The rows are grouped in 2 ways, from coarse to fine. Each group lies inside one group of the grouping before and may be the whole of it. The rows also spread widely along 2 directions, which tell nothing about the answers.
In the rows, 128 means zero.
Some rows, each with its group in each grouping after it:
[138 142 137 123 118 128 135 119 154 152 149 131 159 116 159 129 130 146] | pigen kanir
[126 145 156 111 113 114 132 131 141 142 115 115 138 135 125 123 141 142] | fof ronos
[136 137 135  99 128 153 138 132 130 157 119 137 157 146 139 112 111 140] | Gan zavu
[137 112 175 170 107 140 118 102 124 174 145 104 139 124 171  83 135 131] | Neso Pum
[129 127 152 107 135 158 124 141 135 153 111 138 162 145 133 124 110 134] | Gan fegi
[122 145 163 119 120 132 145 119 149 139 152 119 161 125 133 125 136 151] | fof dori
[111 150 123  38  85  83 158 139 136 104  68 134 116 169  54 164 164 130] | fof Nugas
[119 151  93   4 121 158 142 166 111 143  79 176 179 161  56 191 122 110] | Gan tabaz
[135 139 143 147 114 106 125 111 154 144 119 135 124 114 141 117 136 148] | pigen rigi
[135 143 135 144 113 100 129 117 161 143 127 137 128 104 155  95 141 155] | pigen Gino
[120 129 153 117 116 135 133 140 117 161 117 133 144 128 142 128 138 122] | Neso pupaf
[133 149 115  43 129 162 137 166 114 148  98 176 173 142  94 169 115 124] | Gan mose
[128 134 162 137 112 139 132 121 126 166 119 129 149 137 152 115 143 124] | Neso toli
[135 146 131 129 120 114 121 123 151 134 130 147 143 101 152 116 131 145] | pigen Sel
[133 141 138  99  98 115 138 132 115 143  74 142 127 152 104 125 152 109] | Neso toli
[117 162 129  55  94  94 162 138 140 105  89 140 134 151  62 163 152 132] | fof dori
[126 145 137 111 142 162 128 124 150 167 148 151 186  98 166 157 125 156] | pigen rigi
[133 158 112  75 105 102 136 145 146 116  93 160 132 116 102 150 142 130] | pigen Sel
[131 142 123  92 104 113 139 147 117 132  85 149 111 152  91 119 120 126] | Gan mose
[131 140 141 143 124 127 128 116 157 153 135 134 149 105 153 135 129 149] | pigen rigi
[120 127 143  96 115 136 143 144 111 161 100 144 145 138 122 147 143 118] | Neso pupaf
[137 136 141  96 131 155 130 130 132 158 129 138 162 147 146 111 112 143] | Gan zavu

New rows, each followed by its group in each grouping:
[127 138 153 142 141 154 120 109 161 169 161 133 175  94 181 128 120 160] | pigen rigi
[126 130 142  97 102 114 148 150 112 154  87 145 127 140 112 137 143 117] | Neso pupaf
[127 152 117  70 128 136 136 137 144 143 112 164 174 114 116 186 131 140] | pigen rigi
[117 130 147  97 108 117 142 120 142 130 120 120 142 142 119 139 153 151] | fof Nugas
[138 136 155 167 116 115 130 104 167 152 156 113 141 112 176  95 131 154] | pigen kanir
[118 155 139  72 115 115 153 135 143 123 112 143 156 140  88 160 138 136] | fof dori
[132 134 160 149 105 120 132 117 126 159 107 118 128 141 143  91 143 124] | Neso toli
[128 129 158 119 130 162 124 127 121 174 127 137 174 130 156 124 139 125] | Neso toli
[135 153 126 109 106  97 130 129 149 119 108 145 118 112 120 117 141 140] | pigen Sel
[133 125 150 105 104 133 128 123 115 158 106 136 141 141 122 131 138 121] | Neso Pum
[135 155 113  82 107 104 129 141 145 123 100 159 133 114 113 147 144 133] | pigen Sel
[129 136 156 167 127 118 118 105 158 152 143 121 132 102 171 106 122 158] | pigen rigi
[131 152 118  89 103 109 142 131 145 132 110 146 151 131 116 155 138 137] | pigen kanir
[137 148 124  52 121 150 147 146 125 150 102 151 167 157 109 142 117 126] | Gan zavu
[122 147 152  87 129 138 134 141 137 149 130 126 174 123 130 160 135 135] | fof ronos
[122 117 166 137 125 146 126 133 115 179 142 131 153 123 164 114 131 126] | Neso pupaf
[122 147 140  66 119 134 134 144 140 145 116 133 171 137 109 168 143 136] | fof ronos
[128 150 156 120 102  91 135 124 145 129 101 111 106 135 115 112 137 138] | fof ronos
[135 142 132 123 105 111 145 116 160 140 127 125 142 118 140 131 131 143] | pigen kanir
[135 134 151 141 135 166 123 112 161 174 190 122 198  94 198 129 125 156] | pigen kanir
[121 141 158 113 135 140 131 135 145 152 138 119 163 129 147 139 136 147] | fof ronos
[136 148 114  94 110  84 138 138 151 130  93 154 123 119 110 135 140 137] | pigen Gino
[131 132 159 119 136 164 125 142 136 161 122 134 171 132 153 120 109 141] | Gan fegi
[118 145 163 128 115 108 150 115 148 129 138 111 135 128 129 117 141 146] | fof dori
[130 122 160 143 100 115 135 130 115 156 107 125 112 133 137  99 136 123] | Neso pupaf
[125 127 146 122 129 160 120 134 129 161 136 132 158 143 137 108 104 133] | Gan tabaz
[138 158 108  69 104 100 138 145 145 118  95 162 128 116  94 157 141 134] | pigen Sel
